The rows of a group lie close to one hidden flat surface of 13 dimensions, which may be shifted away from zero. Surfaces can cross.
In the rows, 128 means zero.
Known rows, each followed by its group:
[140  84 101 144 125  97 157  99 124 113 177  92  83  89 127 143] -> (2)
[101 127  94 151 105 102 125 107 153  83 164 104 165 155 153 170] -> (2)
[142 109 155 152 124 154 120 162  87 153 105 152 152 135  88 186] -> (3)
[ 94 124 116  98 134  94 135 148 141 134 125 115  95 102 137 101] -> (0)
[145 159  95 143 201 149 114  60 107 123 128  72 171 159 152  90] -> (4)
[122 153 153 131 110 111 150 139 119 121 110  78 100 102 113 153] -> (3)
[165 102 144 162 139 172 141 165  96 100 144 169 159 124 146 106] -> (2)
[ 68 109  97 172 114 110 170 140  97 154 162 133 193 107 111 112] -> (3)
[148  91 108 104  90 164 129 125 127 119 206 147 109 171 105  94] -> (2)
[167 158 164 143 117  72 130 129 129 153 138 143 162 149 183 143] -> (1)
[114 115 155 127 136 154 172 139 117 110 151 140 148 152 134  95] -> (3)
[164 104 137 173 103 151 159 138  97  97 153 134 118 121  95 131] -> (0)
[111 115 144 123 115 101 147 117 121 107 126  43  93  73 127 172] -> (0)
[129 120 146 161  93  98 169 124  90  63 116 157  92 112 123 120] -> (1)
[ 93 132 101 136 160 167 118 172 146 125 138 110 151 131 128 119] -> (2)
[181  97 166 184 178 156 135 103 127 147 130 117 149 112 127 132] -> (3)
[143 134 149 127 119 125 149  95 135 158 140  72 152 118 123 112] -> (3)
[126 177 146 136 139 185  93 207  75 170 104 113 180 115 117  94] -> (4)
[143 136 129 139 151 124 119  98 149 149 112  96 138 136 124 144] -> (1)
[150 168 104 111 174  63 113 113  75 147 107 135 138 169 177 107] -> (1)
[ 85 111 143 123 113  91 112 106 119 153 152 113 152 128 140 140] -> (3)
[150 146 103  89 128 127 134 114  98 124 112 121 146 156 138 106] -> (1)
[136  99 176 117 131 159 149 129  80 107 100 128 198 112 162 143] -> (3)
[ 90 127  92 145 142 106 125 124 188 142  96  66 134  72 114 162] -> (2)
[134 152 116 158 181 132 183 107 128 130 131 135 148 137 139 142] -> (4)
[121 131 109 108 156 121 189  79 150 155 161 116 130 146 129 153] -> (2)
[119 119 100  90  98 107 122 116 162 155 105 102 131 128 100  93] -> (4)
[146 161 120 133 154 108 124  98 149 113 124 123 131 147 166 149] -> (2)
[152 108 116 167  63 140 134 135 156  80 110 154 192 153 111 154] -> (1)
[174 148 166 182  84 109 139 113 153 158 117 147 171 112 118  63] -> (0)
[159 154 195 113 124 136 100 126 181 147 141  64 162 134 178 136] -> (3)
[154 122  57 148 121 140 123 108  85 122  77 166 103 116  61 141] -> (1)
[116  78  98 120 104 125 120 144 137  85 136 156 109 122 128 170] -> (0)
[150 132 141 129 126 106 119 113 122  96  52 139 110 107 135 121] -> (0)
[104 143 129  91 147 159  86 136 121 103 134 116 127 125 167 167] -> (2)
[119 123 129  81 126 119 163 139 134 131 145 101 142 157 142 172] -> (2)
[138 155 116  86 114 162 168 111 124 138 118  91 251 116 178 103] -> (3)
[147 110 171 105 142 169 165 130 137 108 129  95 118 118 131 130] -> (0)
[130 161 141 176 146 148 159 134  93  82 101 119  87 111 100 102] -> (0)
[138 148 134 105  78 130  89 150 134 114 107 135  93 142 103 139] -> (4)
[156 147 140 120 104  65 109 115 161 138 128 126 101 179 134 192] -> (4)
[112 176 138  74 107 106 119 131 149 100 104 150 147 164 185 131] -> (3)
[106 121  90 121  97  97  69  87 125 169 154  82 150  67 135 114] -> (0)
[ 75 158 108 146 149  82 122 146 106 118 115 122 127 154 133  98] -> (4)
[134  98 159 141  82 128 115 146 205 102  56  80 148  65 118 160] -> (0)
[129  98 122 147 137 181 105 137 178 108 147 150  89  81 119 155] -> (0)
[172 125 160 128 141 121 127 126  89 181  83 141 131  94 121 123] -> (1)
[147 158 192  23 114 134 155 108 139 120  58 112  88 129 140  87] -> (0)
[ 58  95 165 138  98  65 130 151  47  96 118 143 123 117 136 139] -> (3)
[115 120 111 146 119  80 139 103 127  99  81 134 139 126 130 140] -> (4)
[147 104 183 152 138 132  85 138 159 154 152 167  93 184 109 133] -> (3)
[137 149 211 103 101 102  94 139 103 149 132  88 191 199 166 123] -> (3)
[ 47 142 143 105 111 151 108 162  98 109 130 163 190 148 154 144] -> (4)
[112 140 186 126  81  90 112 122 111 127 111  88 135 104 137 102] -> (4)
[116 112 139 167  85 100 117 117 134 150 175 145 165 100 143 145] -> (1)
[147 114 112 123 106  82 133 125 123 105  94 115 142 174 123 138] -> (4)
[125 116  88 106 169 104 117 114 170 172 165 107  97 104 149 105] -> (0)
[ 45 105 126 133 103 136 152 146 128 122  94 103 181  87 104 175] -> (2)
[122 147  88 124 168 173 124 161  75 135  83 154 103  73 101  95] -> (4)
[162 145 153 129 109 123 135 165 114 153 110 145 167 172 122 155] -> (2)
[157 142 159 165 100 111  72 159  95 138 101 152 125  68 142  90] -> (4)
[136 198 140 148  76 161 103 146 124 177 147 131 146 120  89 135] -> (0)
[150 138  86 128 154 133 104 119 128 149  65  96 131 120  93 112] -> (1)
[ 76 119 158 129 125 120 180  91 100 123 157 112 152 147 121 109] -> (1)
[ 87  63 164 123 108 195 176 147 138 128 141 148 186  77 117 163] -> (3)
[100  61 139 123 126 137  84 167  72 157 137 168 110  82 109 122] -> (1)
[136 115 120 112 117 155 143 175 173 143 132  73 106 100  94 118] -> (0)
[125 165 138  99  96 154 115 128 137 146 130 147 102 105 113  89] -> (4)
[129 157  85 153 126 110 150 123 182 161  92 112  92  85  74  98] -> (4)
[105 102 166  92 114 121 140 168 199  94  74 143 112 106 149 136] -> (0)
[ 98  73  74 163 155 136 176 166  70 132  99  81 169 101  68 113] -> (2)
[108 139 119  73  88 124 153 149  87 153 176 122 114 164 105 149] -> (1)
[148 142 151 158 149 175  87  97 118 154 173 160 144 126 141 130] -> (2)
[ 90 116 113 132 146 117 106 121 148  96 149  77 119 144 140 117] -> (1)
[115 191 135 109 144 158 134 123 186 169 180 127 128 120 157 107] -> (1)
[ 55 124 101 186 138 163 128 163 142 164 144 131 133  71  69 171] -> (2)
[132 203 153 117 153 133 156 148 152 167 116 164  90 161 117 147] -> (1)
[122  75 135 135 117 132 144 133  95 145 155 153 111 124  91  84] -> (3)
[107 105  61  78 132 131 145 132 132 160  69 127 119  86  84 107] -> (4)
[ 88 109 125  98 109 132 139 116 156 127  78  77 202 116 125 133] -> (2)

New rows. What belongs after each?
[107 124  77 113  98 121  61 160 121 154 141 109 192 156 130  86] -> (3)
[121 106 109 131  92 110  93 117 110 132 119 126 100 100  92 157] -> (1)
[132 141 112 177 128 131  72 165 131 161 192 106 146 173 113 123] -> (2)
[ 91  63 175 159 145  88  41  99 142 125 157 100 154 113 177 127] -> (3)
[113 126 154 153 114 121 150 189 118 150 185  70 131 127 117  91] -> (3)
[101  79  96  73 111 164  44 156  98 127 110 152 167 141 128 155] -> (3)
[ 96 153 153 108 101 131 153 114 157  82 102 108 176 196 134 119] -> (1)
[182 129 160 103 120 116 178 124 153 171 155 131 122 145 137  63] -> (0)
[ 87 142 115 151 143 116 150 138 129 153 213 138 158 135 161  97] -> (1)
[147  65  97 134  85 218 170 186 138 112 170  25 164 108  50  74] -> (0)
[116 149 125 106 111 123 130 104 112 123  94 145 187 149 146 110] -> (4)
[145 140 110 136 125 107 166 166  95 158 147 164 159 108 154 107] -> (3)
[124 111 159 126 133 157  70 150 158  84 118  92 158 143 156  97] -> (3)
[108  60 106 118  97 158  89 151 112 121 133 121 190 124 114 110] -> (1)
[ 97 104 169 150 151 119 132 109 123 104 149 115 110 146 134 122] -> (3)
[158 102  91 118 163 133 159  86 117 130 109 126 156 122 135 111] -> (4)
[ 85 115 153 107 111 143 152  71 124 141 145  50 176 132 113 125] -> (3)
[ 92 119 131 139 125 186 132 132 162 136 139 145 185 109 119 122] -> (2)
[137 133 112 124 183 125 124 110 126 167 161  99 141 169 137 146] -> (1)
[123 131 150 118 110 143 152 131 222 122 147 128  93 106 125 160] -> (0)
[116 123 128 155  98  77 101 145 126  87 113 187 108 135 145 158] -> (4)
[193 127  88 162 119 141 171 136 136 100 152 112 165 152 131 132] -> (1)
[137 159 142 101 120 154 115  60 152 111 142  97 116 150 132 130] -> (4)
[140 139 156 101 115 123 127 143 146  78 103  86 140 136 167  90] -> (1)
[171  89 160 196 137 114 168 143 156 111 135 107 136 108 134 173] -> (0)
[118 154 167  79  70 115 159 141 138 121 107 168 177 153 156 112] -> (3)
[165 133 108 129 112  72  77  45 139  83  82  78  98 146 133 188] -> (1)
[114 174 139 105 135 146 128 165 100 153 108  85 132 120 113 100] -> (0)
[ 73 101 172 133 119 130 105 121 104 105  62 169 164  95 133  66] -> (1)
[154 165 143 140 105 129 119 109 139 136  87 172 189 180 128 132] -> (2)
[147 147 143 108 147 138 106 177 125 109 134 148 137 160 182 116] -> (3)
[151 130 101 143 176 187 126  99 220 148 121 197 149 113 142 195] -> (3)
[125 123 131 145 117 112 153 122 104 127 138 119 132 113 124 110] -> (1)
[114 104  91 187 140 129 146 119  68 109 168 141 134 125 107 160] -> (2)
[134  98 123 180 156 123 135 150  82 153 171 107 155 119 128  86] -> (3)
[194 126 166  79 107 148 155 170 130 154 145 103 103  74 153 119] -> (3)
[ 99 124 108 210 138  95 141 104  53 165 164 117 146 143  81 136] -> (2)
[177 104 138 159 119 144  60  91 101 108 170 129 101 113 140  55] -> (2)
[127  84 113 121  98 160 171 144 115 161 160 132 170 164  75 125] -> (2)
[ 89 176  91 149 157 127 120 115 122 153  83 133 161  94 123  97] -> (4)
[183 120  92  70  88 105 117  84 128 141  50 123 145 142 107 110] -> (4)
[108  96 138 106 168 100 146 146 148 112 134 142  85 111 171 143] -> (0)
[144 127  81 136 134 103 108 137 143 108 155  60 126 131 151 117] -> (1)
[144 115 170 138 126  98 103 141  93  92 107 105 127 128 161  84] -> (3)
[127 111  92 117 123 117 126 144 109 141 134 193 121 130 128  97] -> (3)
[143 137  97 131 131 104 166 140  86 141 153 103 118 138 115 121] -> (1)
[144  92  80 110 157 119 143 105 112 134  84 175 186 132 151 180] -> (4)
[176  92  79 171  72 106 115 189 129  65 117 142  98 150  86 191] -> (1)
[146 116 160  89  63  96 167  89 120 201 112 160 156  79 120 165] -> (3)
[156 151 118 133  99 119 120 108 158 124 106 112 122 119 119 145] -> (1)
[160 110 109  78 176 174 194 119 115 160  64 155 102  93  92 129] -> (2)
[155 106  88 112 177 165 164 131 100 105  72 129 167 125 132 126] -> (2)
[ 65 174 144  79 109 173 113 166  93 146 116 167 175 133 136 130] -> (4)
[163 115 136 155 124  98 122 130 127  84 114 111  85 126 132 159] -> (1)
[121 106 117  33  97 148 111 116 141 151 155 103 129  99 153 128] -> (3)
[ 98  96 120 123  75 110 118  36 128 103 166 111 123 112 118 125] -> (2)
[160 135  91 176 157 132 118  88 150 163 166 133 157 105 143 134] -> (1)
[127 151 164 127 142 149 135  98 121 106 109 113 139 123 149 155] -> (0)
[156 143 150  77  81 128 151 161 160 146  85  73 143 141 103 135] -> (0)
[152 149 117  94 191 132 152 104 111 175 159 109 107 176 132 122] -> (2)
[112  82 164 125 123 162 152 111 107 105 189 176 151 111 166  46] -> (0)
[167 141 112 117  97 141  77 103 129 152 143 142  81 105 106 216] -> (0)
[ 89 174 154 124  97 139 136 132 109  93  92  81  90  84 103 137] -> (0)
[101 150 130 141 127 105  78 173 112 156 110 160 136 110 138 144] -> (4)
[139  77 148 169 186 196 171 142 154  62 113  67 136 104 124 137] -> (0)
[172 126 146 216 184 138 135 152 144 115 134 125 111 112 132 106] -> (3)
[151 142 106 131 109 129 141  95 131 119 103 103 130 125 102 132] -> (1)
[119 135 128 117 146 128  89  95 134 129 138  89 118 117 147 110] -> (2)
[110  77 103 113 151 118 172 138 126 144 166 151 134 109 140  73] -> (4)
[123 111 157 130 101 124  85 149 137 103  95 132 142 132 134 112] -> (3)
[134 133  92 101  38 108 101 124 159 116 133  85 216 183 130 151] -> (1)
[129 135 173 100 126 189 174 141 124 183 112 190 159 150  87  81] -> (2)
[107 155 128  99 148 121 139 117 100 146  36 107 119 171  70 127] -> (1)
[115 152 125 136 102 105 123 149 177 138 122 185 127 146 128 127] -> (3)
[102 149  99 104 126 156 196 132 148 136 169 113 138 127 119 101] -> (3)
